The same things were measured in two ways. Each way mixes the same 10 hidden numbers, adds some noise and spreads widely along 6 directions of its own, which tell nothing about the thing.
In the rows, zero is written as 128.
Some things both ways: the first way, then the second way.
[121 138 119 126 148 146 150 137  78 149 126 109 120 104 126  86  81 163
 140  97 122 111 133 112 122 155 142 153]
[158 136 152 131 151 134  67 119 117 121 139 137 130 137 118 111  96 143
 167 147  44 158 135]

[107  97 144 140 146 146 114 115 152 109  91 118 134 120 102 123  90 162
 118  72 153 119  99 144 107 126 135 152]
[117 137 124  90 186 113 115 135 135 101 101 124 133 139 152 134 128 171
  93 138  96 130 124]

[167  70 170 179 134 129  91 103 157  99 101 152 147 123 130 125 134 136
  97 116  60 182 146 123 131  99 109 133]
[174 149 102 133  72 171  96  95  79 111 126 122 152 116 108 112 102 112
 143 149 133 132 145]

[180 155 107 133 151 122 191 165  97 161 131 104 112 122 112 131  98 156
 133 143 171  73 129 145  96 135 111 170]
[105 126 151 146 159 198 108 109 146 105 140 123 156 115 112 114  98 148
 123  84  75 135 134]

[173  92 125 118 136 146 101 127 133 111 107 145 138 104 115 165 134 143
  97  76 129 160 141 132 130  99 124 157]
[125  92 138  95 124 144  51 152  86 135 143 142 142 139  94 134 118 107
 123 163  96 111 128]

[ 94 135 138 149 175 123 126 134 124 135 127  86  72 127 192 108 108 118
 136 152 123 134 110 157 107 108 130 138]
[128 140 160 160 119  98 129 146 167 164 143  87 151 161 102 135 122 169
  82 184 106 154 107]

[109 117 124 170 118 121  97 142 150  95 114 143 137 136 131 135 127 146
 102 130 135 126 134 150 126 147  90 157]
[134 182 115 160 126 101 186 104 155 135 110 114 119 141 141 119 126 146
 128 127 141 154 118]

[ 72 130 158 120 165 128 140 112 102 136 116  99 114 114 140 124 115 147
 137 106 130 129 108 105 120 117 156 140]
[106  99 155  93 196 175 119 144 111  91 124  99 131 117 150 116 133 102
 155  78 135  95 118]

[145 136 141 131 132 119 125 155 121 119 122 106  93 148 138 117  99 133
 107 156 123 141 119 142  57  97 118 119]
[134 116 121 146 127 225  77 106 148 103 115 100 131 115 115 117  99 137
 152  89  79 159 110]

[106 111 157 148 140  92 102 122 135  83  90 130 115 146 124 138 112 143
  76 129 108 133 102 122  97 141  94 151]
[102 140 162 134 212 155 155 126 180 129 102  92 135 123 147 109 125 176
 113 100  93 153  91]

[166 115  82 102 143 151 135 146 165 117 143 120 147 107 124 186 146 163
 129 103 171 107 136 154 152 138 106 128]
[ 91 129 157 104 108  53 139 203 160 163 145 110 155 143 146 156 116 154
  90 171 111 126 100]

[ 55 117 116 100 131 158 113 135  94 151 140  92 105 132 137  96 101 162
 130  85 170 142 108 152  95 122 173 117]
[107  96 143  46 130 127  68 154  85 108 128  96 137 157 144 103 124 107
 170 121 104 115 106]

[106 108  94 121 112 133 107 146  89 120 127 130 116 144 108 123 119 141
  85  91 181 125 122 148 111 148 113 146]
[118 100 128  74 170 161  70 118 107  95 109 126 111 123 121 109 144  90
 158 113 116 122 114]

[189 124 131 114 143 187 171 137 175 127 112  93 138  96 147 100  97 131
 142 132 134  97 139 160 122 118 110 150]
[157 141 119 147  90 132 146 140  97 153 134 110 142 130 128 132 120  98
 130 140 152 121 150]

[117  92 145 130 133 127  96 107 150  88 109 124 145 121 127 120 114 156
  92  85 110 128 122 135 131 174  99 170]
[164 156 114 125 187 117 114 126 141 128  92 154  92 144 134 132 139 126
 146 154 114 168 130]

[112 125 138 132 154 152 133 123 152 125 131  91 114 129 131 123 108 129
 147 105 137 134 112 144 117 115 137 110]
[116 114 124  87 128 155  89 150 110  98 119  81 153 137 164 117 117 106
 144  91 111 123 133]

[ 59 119 163 131 183 119 122 115 130 109  94 110 127  93 148 140 119 169
 143 110  96 134 101  82 140 123 148 139]
[109 112 161 122 192 110 146 155 161 116 121  96 132 118 170 133 105 187
 122 136  91 120 102]

[186 120 101 144 144 173 167 122 136 134 142 147 151 103  91 169 163 108
 130  92 151 117 163 124 205 124 101 143]
[ 94 109 159 112 195 124 127 124 112 148 133 132 135 136 128  99 135 109
 131 117 100 117 141]

[ 96 123 145 129 119 104  92 137 110 118 143 130 123 153 119 137 118 169
 104 109 118 169 124 121  87 125 141  89]
[125 137 131 147 152 138 155 120 155 134 122 135  99 155 139 118 104 161
 167 100  85 164 131]

[ 55 102 123 138 159  81  84 139  94 117 123 115 102 159 116 116 111 172
  94  83 123 145  87 108 108 136 124 165]
[160 152 104 171 137 139 176  80 146 108 118 126  82 142 112 134 137 148
 127 111 131 145 161]

[169  72 106 154 146 132  95 119 161 111 140 143 128 135 118 174 157 128
 101  83 136 158 132 157 169 116 105 124]
[ 86 110 150  78 146 116 134 139 115 117 139 107 142 140 123 119 146 119
 103 116 137  97 132]

[138  89 112 160 111 132 105 131 123 107 124 135 122 151 103 120 130 112
  93 104 149 130 124 138 143 149  96 128]
[157 181 122 155 121 107 147 102 155 137 107  98 130 146 117 126 129 180
  87 164 105 169 114]

[117 126 105 124 105 144 155 156 114 146 137 104 121 138 130 106 115 143
 136 155 176  90 119 154 106 149 123  91]
[116  96 122 118 117 131 126 136 138 126 123 104 135 137 157 120  90 168
 140 142 101 133 133]

[120 119 120 104 113 144 104 142 116 110 121 107 111 127 124 119  96 137
 111  91 157 134 120 141  92 141 134 113]
[176 152 120 163  87 118 102 148 143 150 131 109 124 170 116 150 104 161
 123 171  87 176 128]

[122 134 106 157 107 108 113 165 102 116 142 127 120 157  99 117 110 137
 112 119 145 124 130 124 120 160 101 129]
[144 195 107 103  98  89  94 154 139  95 102 107 135  93 141 162 147 100
 101 131 126 129  73]

[215  76 129 145 145 131 135 125 158 138 162 117 146 122 131 137 133 140
 132 109  89 146 153 137 154 129 107 114]
[136 159 130 117  93  72 148 165 120 141 143 141 134 123 115 166 133 125
  89 160 139 108 129]

[ 90 130 140 163 148 100 105 150 127 116 125 126 115 140 150 137 127 163
 124 149 101 154 127 119 101 106 125 132]
[139 153 110 153  64 112 119 132 142 130 132 110 149 126 130 139  95 146
 120 159 117 141 113]

[138 140 120 149 151 177 138 156 170 118  99 112 114 110 158 111  97 142
 146 152 124 125 129 159 103  92 118 122]
[ 85  95 160 136 181 150 170  96 152 124 128  89 119 123 151  87 106 172
 156  82  85 126 120]

[158  93 108 114 143 132 130 136 126 132 144 115 158 104 125 135 142 160
 127  88 116 124 151 114 172 137 110 171]
[166 117  99 121 144 182  69  91 111  88 107 153  84 114 112 122 120 105
 185 119  99 146 139]

Other things, the second way, with their names:
k787: [ 58  83 168  59 147  98 118 144 108 144 138  90 156 140 158  81 118 132
 145 117  87 107 110]
k474: [140 142 149 183 132 131 203 124 143 129 147  98  96 118 127 139 120 141
 154  90 133 113 117]
k351: [170 178  99 131 123 123 125 145 170  66  86  98 102  84 159 178 125 161
 118 135 136 135  67]
k443: [108 159 145 117  87  59 189 174  98 170 157 123 162 147 140 131 131  80
 124 136 180  99 139]
k561: [155 153  83 153  87 105 151 103 116 126 112 135 103 114 110 150 138 116
 106 161 167 116 126]
k698: [104 129 118 105 167 100 178 110 103 109 111 126  89 113 144 121 160  94
 141  91 161  84 121]
k910: [111 118 107 115 122 184 107  81 119  94 118 114 143 135 138  88 101 131
 157  84  97 143 154]
k233: [193 153 107 161  58 139 117 113  99  92 147 111 112 113 119 141 112  89
 177 125 143 122 150]
k388: [117 119 121  94 101 126 110 134 111 132 120 105 142 123 139 112 123 101
 143 137 133 125 117]
k911: [160 155 123 147 141 165  92 119 153 110 106 107  97 129 102 140 141 128
 133 112  96 164  90]
k581: [105 145 181 124 107  61 188 176 123 176 161  87 156 135 112 139 143 131
  81 161 156  95  94]
k381: [104  78 126 115 144 132 133 158 109 116 136 110 122 124 149 151 113 141
 115 116 120  79 139]
k901: [148 150  73 126 168 110 134  99 117 120  79 186  79  93 129 147 153  95
 119 147 150 121 137]
k893: [187 173  87 181 107 126 186 116 137 117 112 120 121 115 148 156 114 145
 105 146 163 136 173]
k71: [150 166 137 199  97  97 199 148 170 206 135 123 143 141 124 140 102 159
 104 180 131 169 135]
k438: [166 192 102 132 105 127 110 130 166  68 104  93 131 107 137 168 134 153
  81 124 114 150 113]
k406: [ 76 109 170  98 104 100  98 162 137 142 157  84 153 159 131 115 101 161
 132 119  56 130  85]
k136: [144 121 121 136  79 161 133 122 103  96 151  80 140 145 136 124 105 122
 153  91 128 116 164]
k590: [129 181 123  92 138  82 103 165 151 100 103 135 134  88 144 163 147 106
 100 148 137 125  81]
k761: [117 114 142 114 171 145 106  92 113 100 129 111 117 155 140  87 107 151
 177  96  64 138 136]
k986: [119 111 142 105 199 165  67 111 146 105 107 138 122 126 124 104 123 130
 154 129  80 154 117]
k767: [132 134 120 156 143  85 182 143 131 155 130 123  86 152 123 159 158 119
 100 121 136 115 149]
k663: [118  88 151 126 142 144 157 112 110 117 154 109 119 160 141  96  94 155
 183 104 105 119 169]
k387: [122 135 122  68  74 121  37 134  81  96 136 113 169 110 126 114 120  76
 138 136 102 112 119]
k141: [119 129 111 187 160 119 206 123 152 174 117 145  89 122 120 154 143 126
  95 117 144 120 145]
k249: [145 134 161 154 127 124 168 147  92 153 169 122 150 174 116 126  97 151
 133 141 123 113 164]
k149: [160 153 113 130  86 105  88 120 116 144 112 112 133 134 126 119 109 137
 139 181  93 160 101]
k471: [207 183 116 146 105 177 107  97 131  94 116 105 140 126  99 128 137 111
 121 143 142 171 163]
k257: [ 93 103 129  97 101 116  79 164 114  98 145 104 149 135 144 144 103 127
 127 120  98  94 105]
k311: [113 115 131 124 163 140 147 119 128 103 121 120  94 123 156 113 114 119
 193  81 121 117 115]
k482: [ 80  66 153  76 126 130 124 175  55 138 155  87 186 179 160  96  94 111
 151 137 164  68 133]
k747: [120  79 129  95 149 148 118 166 108 122 134 139 117 132 142 138 124  81
 165 120 157 102 156]
k972: [122 143 114 155 108  71 234 112 143 130 134 121  88 119 152 143 122 164
 130 113 141 107 142]
k15: [159 152 111 137 136 130 139 108 133  94 126 136 128 127 132 139 124 134
 113 134 130 136 184]
k560: [100 127 134 133 145 104 193 102 154 153 114 116 105 142 132 107 119 185
 126 136 117 140 107]
k434: [112 118 105 103 171 162  90 119 133  91  92 151  93  97 116 147 135 132
 121 116 110 112  78]
k47: [114 142 145 125 153 168 116 128 145 121 124  91 150 140 144 103 122 119
 139  70  84 158 138]
k585: [104 134 154  69 168 105 132 124 104 129 124 135 129 135 130  93 145 103
 154 123 127 122 119]
k220: [152 142 107 128 116 100  77 161 132 132 112 135 138 127 138 156 115 120
 113 189 119 141 115]
k524: [143 182 122 135 101 100 127 122 150 130 110 102 137 136 154 118  94 183
 136 139  65 174  94]
k436: [ 55 102 146  78 169 116 205 144 119 132 128 136 136 135 156 114 108 176
 120 105 144  83 116]
k800: [133 119 133 125 169 143  94 203 145  76 132 123 115  86 167 190 130  70
 146  77 127  92 128]
k540: [157 158 105 189  86 101 161 141 121 151 150 159 119 119  99 176 131  89
  98 148 159 109 167]
k414: [175 161 110 123 116 161  69 120 160  74  95 112 111 101 140 139 100 157
 165 136  84 174  84]
k605: [127 156 144 157 104 100 198 125 130 146 143  87 149 131 125 131 121 166
  83 142 141 113 125]
k802: [139 142 114 143 125  92 161 153 135 116 123 111 121 124 132 176 136 150
  73 160 161  97 118]
k807: [124 129 115 117 184 140 111  94 146  92  95 126  94 134 121 128 137 171
 108 129  95 138 106]
k321: [119  98 134 132  73 124 111 152  91 148 155  75 170 155 162 113  67 158
 147 129  71 117 143]
k319: [172 159 100 170  98 163 147 130 145 108 118 112 128 109 144 155 100 142
 127 115 128 143 149]
k488: [145 185 101 145 108 100 185 103 122 123 114 121 125 120 135 134 141 120
 102 123 159 125 144]
k838: [170 167 120 155  54  87 150 161  81 104 171 113 142 113 116 182 132  80
 103 132 173  69 160]
k860: [134 142 105 143 138 134 118 127 155 142  92 103 108 142 139 130 135 126
 126 127 113 163 100]
k143: [146 171 151 116 176  83 135 128 150 115 119 143  95 104 121 138 156 117
 136 135 109 141 109]
k339: [ 54 103 165 118 188 122 202 126 142 144 124  84 139 142 143 103 131 175
  94 103 139  94  92]
k309: [148 157 118 141  89 160 151  96 126 140 122 104 153 165 132  93  82 183
 143 129  98 177 148]
k46: [133 155 154 120 139  98 135 119 142 151 124 135 123 141 117 103 112 158
 154 169 101 163  94]
k636: [123 111 129 133 100 137 154 123  92 159 140 100 132 202 159  84  69 167
 197 107  81 152 151]
k236: [128 137 137 137  81  90 186 167 115 154 147  92 138 135 153 138 114 115
 142 128 159 107 128]
k430: [118  99 106  85 172 147  67 134  92 112 107 172 105 120 107 141 147  79
 127 142 134 101 122]
k820: [119  99 150 172 114 123 184 118 121 128 178 100 113 160 137 115  99 135
 177  84 111 107 184]
k291: [114 112 147 123  90  84 114 198 124 145 155  77 172 163 176 145  69 180
 123 150  72 121 125]

Some of these things the first way, each followed by its name:
[129 138 128 155 102 131 154 153  99 156 175 107 137 124 153  95 134 126
 167 163 131 120 163 123 144 155 125  91] -> k311
[121 110 137 155 113 163  98 137 159 124 126 138 114 148 137 129 126 134
 120 137 125 182 133 165  91  69 149  62] -> k560
[153  94 134 160 161  90 110 141 140 143 188  98 117 137 177 134 154 132
 145 144  64 176 151 119 154 107 117 109] -> k406
[168  99 114 160 117 153 120 143 147 104  95 135 128 130 118 124 114 126
 104 127 141 122 132 149 127 124  95 131] -> k605
[116 124 117 126 139 144 128 131  94 142 136 126 100 130 128 138 135 124
 117 116 141 152 123 129 126  99 144 100] -> k581
[147  93 107 119 141 153 135 108 122 151 170 143 164  97 135 166 184 152
 136  99 124 152 164 125 196 119 137 112] -> k46
[136 121 122 104 160 128 120 154 133 117 125  76 108 119 156 107  96 143
 125 109 126 123 124 137  99 120 114 179] -> k911
[136 143 102 132 119 122 132 150 113 118 127 119  96 165  88 117  82 132
  90 114 168 106 106 157  80 163  99 123] -> k47
[107 111 106 109 152 157 149 100  73 174 158 111  84 137 100 129 120 113
 126  69 173 138 102 136 145 126 169  68] -> k471
[138 128 134 139 103 126 151 161 103 133 117  95 113 144 121  82  85 125
 128 149 154  98 118 130  84 146 116 111] -> k381
[143  90 119 138 136 169  92 126 163 109 107 130 139  96 149 132 117 157
 124  96 119 148 138 152 137 124 129 118] -> k663
[117 116  89 122 113 172 144 116  82 176 181 149 129 135  81 149 155 138
 121  74 185 148 144 141 168 122 162  75] -> k585
[159 107 133 126 135 159 136 151 180 111 114  81 156  84 166 112 103 153
 171 129 130  96 140 136 133 145 116 138] -> k351
[120 120  92 144 114 136 139 173 111 145 155 117 129 147 113 107 116 160
 146 136 140 121 130 124 122 131 127  89] -> k972
[178  98 122 143 111 160 110 150 175  71  90 143 168 107 105 143 129 136
 115 105 122 125 147 110 157 135  80 152] -> k321
[105 125 152 155 134 122 141 118 109 132 151 127 131 121 126 141 151 119
 143 128 124 143 140 106 159 131 132  99] -> k220
[103 115 128 139 122 164 102 129 131 110 121 148 133 124 114 140 139 132
 121  95 119 181 142 113 143  88 141 101] -> k149
[154 105 129 180 141 143 122 125 149 122 115 118 109 136 125 106  82 139
 119 114 125 120 114 167 107 157 113 108] -> k15
[ 63 120 187 167 144 103 120 110 113 127 106 110 103 156 123  91  86 146
 125 135  88 152  87  98  84 125 150  84] -> k893
[ 76 187 129 100 144 116 126 149  78 107 124 121 106 112  88 176 102 161
 134  77 153 136 114  70 105 145 156  93] -> k800
[105 102  93 158 107 112 104 147  83 117 131 140 143 132  95 117 133 148
 104  85 148 119 135 102 166 183 102 167] -> k761
[162 118 135 160 167 147 132 130 124 141 144 122 135  89 120 152 136 126
 169  77  89 166 159  84 187 105 144 115] -> k838
[126 127  91 157  88 154 123 159 110 135 136 138 100 167 113  94 103 118
 101 148 166 131 126 170  90 138 112  77] -> k787
[172 112 107 120 150 152 155 145 147 136 164  88 136 120 119 130 136 109
 155  95 136 114 142 117 178 129 108 137] -> k767
[149 114 177 162 136 128 139 111 126 153 150 110 118 134 144 110 125 114
 137 135 104 164 146 140 106  89 144 114] -> k430
[159 111 141 158 163 137 148 111 147 146 151 109 125 111 160 131 138 118
 147 135 103 135 144 143 160 125 119 126] -> k986
[191  77 145 140 104 157 117 127 196 114 100 140 171 118 123 151 123 186
 108 131 147 125 138 191  85 106 113 128] -> k436
[140 130  95 141  97 145 162 157 106 157 161 103 109 163 137  78 111 117
 124 172 171 100 133 171 104 150 108  93] -> k388
[118 146 128 153 114 141 144 127 107 156 164 134 115 145 121 126 125 133
 131 140 147 143 142 154 109 129 141  75] -> k443
[ 99 133 115  92 115 148 117 132 109 122 120 118 111 129 113 143 106 159
  99 106 182 131 114 159  79 134 149  93] -> k747
